The rows of a group lie close to one hidden flat surface of 7 dimensions, which passes through zero. Surfaces can cross.
In the rows, 128 means zero.
Known rows, each followed by its group:
[117 143 136 155 103 101 128 120 120 107  97 151 139 117 110 133 169 138
 122 174]	j177
[116 128 126 154  75  81 176 129 139 121 115  79 111 113 125 149  91 102
  79 127]	j83
[140 156  92 128 150 174  81 149  79 140  64 119 146 101 164 131 137 122
 101 116]	j185
[175 144 134 146 164 159  96 117 100  94 119 119 148  39 160  53 150 147
 136 136]	j185
[148  99 104 134 107 183 155 105 160 107  66 175 139 208  99 160 186 124
 129  96]	j71
[121 145 187 158 131  96 124 181  85 175 160 142 106 105 155 101 108 100
 121 209]	j71
[108 137 118 136 132 138 120 132 124 131 134 123 133 101 142  99 127 132
 142 138]	j752
[ 89 162  50 126  97  94  86  33 133  69  99  47 169   4 118 115 123 151
 109  77]	j752
[115 169  92 145  96 103  99  62  87 158  73 152 146 110 128 168 148  71
 105 119]	j83
[130  96 132 132 146 134 141 180 151 156 155 139 107 149 106 170 100 106
 136 106]	j71
[ 86  80 136 155  69 102 149 119 154 135 140 131 138 113  64 131 129 122
 155 126]	j752
[ 86 118 102 149 109 122 111 113 140 161 122 152 126 109  87 169 123  91
 146 111]	j83
[143  94 165 120 118 132 113 156  99 120 162  65 152  66 141  50  88 170
 138 125]	j177
[135 134 111  84 163 106 194  98 235  59 173 166 114 169 134 186 136 128
 157  95]	j71
[138 172 149 129 161 141 110 117 122  97 115 169 120 161 143  92 199 172
 138 196]	j185
[197  92 186  83 157 165 119 129 106 136 161 175 149 207 138 100 157 162
 166 116]	j83
[139 125 120 118 110 140  96  99  92 129 102 106 147 130 121 108 146 145
 113 113]	j71
[123 118 112 117  98 107 100  72 109 123 134  90 151  79 116 112 110 133
 130  84]	j752
[143 151 104 114 175 155 135 119 161 121 142 157 100 160 144 149 137 117
 127 112]	j752
[ 94  92 124 121  69 103 113  89 124 128 144  82 149 116  80 110 113 163
 135 107]	j185
[147 158 115 113 141 117  93 124 102  90  94  97 142 122 138 140 143 161
  94 123]	j752
[102 131 131 145 101  93 114 140 115 111 114  99 142  85 101 125 129 151
 117 153]	j71
[140  87 177 133 111 102 177 133 155 138 170 171 115 186  93 153 134 112
 146 139]	j185
[159 193  92 161 196 169 100 138 138  28  94  74 104  33 158  69 160 179
  88 160]	j83
[123 139 111 113 150 148 106 132 135  89 116 133 154 114 137 100 161 185
 158 145]	j83
[141 168 116 128 138 126 112  96  88 155 108 131 124 123 171 131 128  92
  98 131]	j83
[172 119 138  98 120 118  86  93  77 128 134  86 150 126 131 127 109 145
 105  80]	j752
[130 106 132 118 131 139 114 114 144 135 150 147 123 161 102 140 143 136
 146 109]	j752
[127 107 124 166 118 135 108  97 135 129 130 151 119  99  70 119 157 105
 142 118]	j177
[105 128 112 153 115 144 146 113 150 121 124 133 136  84 131  99 128 115
 146 124]	j177
[101 149  85 123 168 150 141 178 187  70  92 134 116 148 126 154 152 178
 129 151]	j185
[153 152 141 111 170 139 121  97 127 115 165 130 123 104 166  76 130 135
 144 133]	j185
[139 165 147 134 141 117 126 133 109 130 125 149 123 131 151 118 146 123
 122 169]	j71
[115 110 171 173  66  93 172 178 118 127  81 167 134 152  92 152 158 123
 116 196]	j752
[131 142  93 117 173 163 113 150 146  94 125 108 126  99 153 113 128 160
 132 110]	j185
[ 74 145  84 131 140 142  97 134 144 145 120 138 128  91 118 138 127 126
 157 129]	j83
[127 147 137 131 142 112 146 118 143 128 150 147 112 134 137 131 131 120
 131 144]	j185
[103 122 130 133 108 106 144 160 134  94 115 100 139 110 113 133 126 163
 119 150]	j177
[151 159 128 151 138 125 129 122 108 138 109 139 110 125 146 139 129  95
  90 141]	j83
[116 140 121 163 120 144 129  94 133 128 115 151 135  72 133  83 151 107
 152 142]	j177
[153 137 162 144 105 137 117 114  62 149  86 160 140 163 132  95 174 130
 110 174]	j71
[125  98 137 132 118 139 151 135 139 138 144 122 136 113 132 102 108 117
 147 117]	j177
[124 124 119 170 149 167 116 162 143 120  93 165 104 139  83 138 175 125
 134 153]	j177
[109 142 138 125 150  93 126 152 134 136 180 104 115  83 146 120  92 124
 132 149]	j71
[119  73 118 120 138 188 180 169 179 159 164 118 124 135 150 103  68 101
 164  69]	j177

New rows. What belongs after each?
[158  83 110 100  97 168  73 131  40 223 106  82 159 144 136 144  70  83
 102  29]	j185
[149 198 114 120 157 142 108 109  89 109  90 123 130 112 191 101 152 135
  94 162]	j83
[126  71  83 133  95 198 119 103 124 147  83  96 150 141  99 109 122 127
 123  54]	j71
[130 129 141 159  88 103 114 106  82 141  99 124 147  78 121 117 130 104
 116 141]	j185
[119 174 114 149 149 132 123 140 115 135 102 143 106 125 152 135 144 107
 104 165]	j83
[154 122 162 139 156 121 185 159 181  99 164 170 100 143 131 138 133 115
 150 153]	j185
[160  79 112 105 114 204 162  46 151 147 132 136 140 184 149  86 121  95
 142  38]	j71
[139 150 119 135 115 100 179 132 144  94 103 110 126 111 153 161 107  97
  82 121]	j752
[127 164 123 122 160 150 101 125 121 103 108 138 127 143 143 100 171 168
 128 168]	j185
[135 137 166 102 140  73 186 103 181 111 215 143 113 138 155 129 104 114
 152 138]	j71
[142 128 127 102 147 119 144 101 151 119 166 130 127 131 152 129 114 126
 140 100]	j71
[149 100 158 125 135 144 123 135 121 119 135 145 136 160 109 101 154 161
 142 138]	j185
[120 159 120 138 125 132  79 126  93 117  96 117 148  93 135 107 153 162
 125 156]	j752
[ 98 175  81 127 131 121 111 117 123 121 105 107 127  84 156 137 113 113
 108 128]	j185
[119  95 142 126 103 107 127 134 125 110 140  91 137 107  98 121 112 151
 126 121]	j177
[114 155  92 125 135 127  96  72 121 121 129 106 142  65 145 101 122 127
 129 106]	j752
[135 170  89 106 194 164 163 111 205  86 118 187 108 161 172 155 156 113
 144 118]	j71
[127 127  90 136 131 168 103 176  94 144  57 114 144 109 134 160 124 117
  98  96]	j185
[147 105 155 149 114 118 100 119 113 133 138 136 127 130  78 130 150 134
 128 130]	j177
[ 94 117 123 116  75 111 101 100  89 155 106 117 145 183  87 134 147 160
 120 139]	j185
[111 141  90 126 150 137 167 103 197 113 150 139 101 122 140 150 112  94
 140 102]	j752
[141  94 128 135 131 137 139 142 164  98 154 105 134  84 117 116 109 139
 146 103]	j185
[110 142 110 131 133 129 121 129 131 117 113 116 131 120 130 128 132 144
 126 135]	j185
[ 93 146 105 157 109 109 129 133 157  79  78 161 128 137  73 166 196 152
 128 170]	j752
[128 183 141 148 146  90 160  90 148 117 155 151 107  75 169 111 127  88
 135 171]	j185
[129 116 110 100 123 166  63 116  77 144 104  98 157 148 119  94 142 181
 128 107]	j185
[110 158  75 137 156 145 122 147 163  69 103  90 136  43 150 117 120 155
 122 124]	j185
[ 87 182  89 125 129  96 132 108 140 137 120 118 115 101 158 155 110  97
 106 136]	j185
[172 165 157 133 162 150 126 141  84 169 111 193 114 183 168 145 153  89
 117 159]	j185
[183 126 171 117 149 153 125 138 122  58 109 156 147 160 130  96 198 202
 141 159]	j83
[109 135 123 104 131 109 139 114 140 155 157 133 110 175 131 149 107 116
 131 120]	j185
[124  86 151 142  83  86 119 109 127 121 145 108 131 119  52 147 128 138
 127 120]	j177
[137 142 114 133 146 151 121  97 128 146 131 145 125 109 152 105 130 104
 140 117]	j177
[115 171 126 138 172 111 134 176 147 119 133 156 103 116 144 154 135 121
 131 181]	j71
[173 127 151 131 107  90 192 133 123 119 116 117 124 137 157 168  90  75
  76 109]	j752
[136 111 113 102 169 177 110 154 153  84 131 113 130 155 114 102 153 205
 150 120]	j185
[132  97 145 142 121 134 127 168 131 116 131 115 124 128  96 130 132 156
 126 137]	j177
[116  87 125 120  89 119 121 115 113 156 137  93 143 126 101 136  93 124
 129  83]	j185
[136  92 108 123 115 177 132  99 134 143 117 116 135 148 126 111 119 116
 136  69]	j71
[121 152 105 119 126 100 106  86 127 122 120 135 118 143 103 169 146 121
 107 119]	j177
[121 149 158 166  87  78 145 100 105 146 116 163 128 116 119 136 148  88
 118 176]	j185
[117 107 118 170 119 134 104 128 143 114 114 125 125  98  63 130 156 137
 133 129]	j177
[ 54 156  98  95 117  78 154  90 193 118 175 114 100 164 119 160 109 143
 138 141]	j185
[138  96  98 124 145 208 144 112 151 170 144 132 117 142 149 106  95  86
 145  58]	j71
[139 145 149 124 124 132 157 106 111 147 137 152 147 109 190  79 126 105
 147 146]	j177
[194  73 165 120 136 176 111 157  93 140 135 139 144 158 122 106 133 139
 139  92]	j185
[154 135 171 131 121 132 106 124  65 170 136 131 126 134 153  90 124 117
 118 153]	j71
[145  64 162 129 110 125 146 122 163  90 175 106 140 105  86  85 123 174
 163 108]	j185
[ 82 142  79 122 142 150 159 205 174  95  88 105 118 142 145 159 117 163
 115 139]	j177
[116 112  96 141 174 220 117 194 153 123 126  82 121  75 154  60  98 153
 151 114]	j177
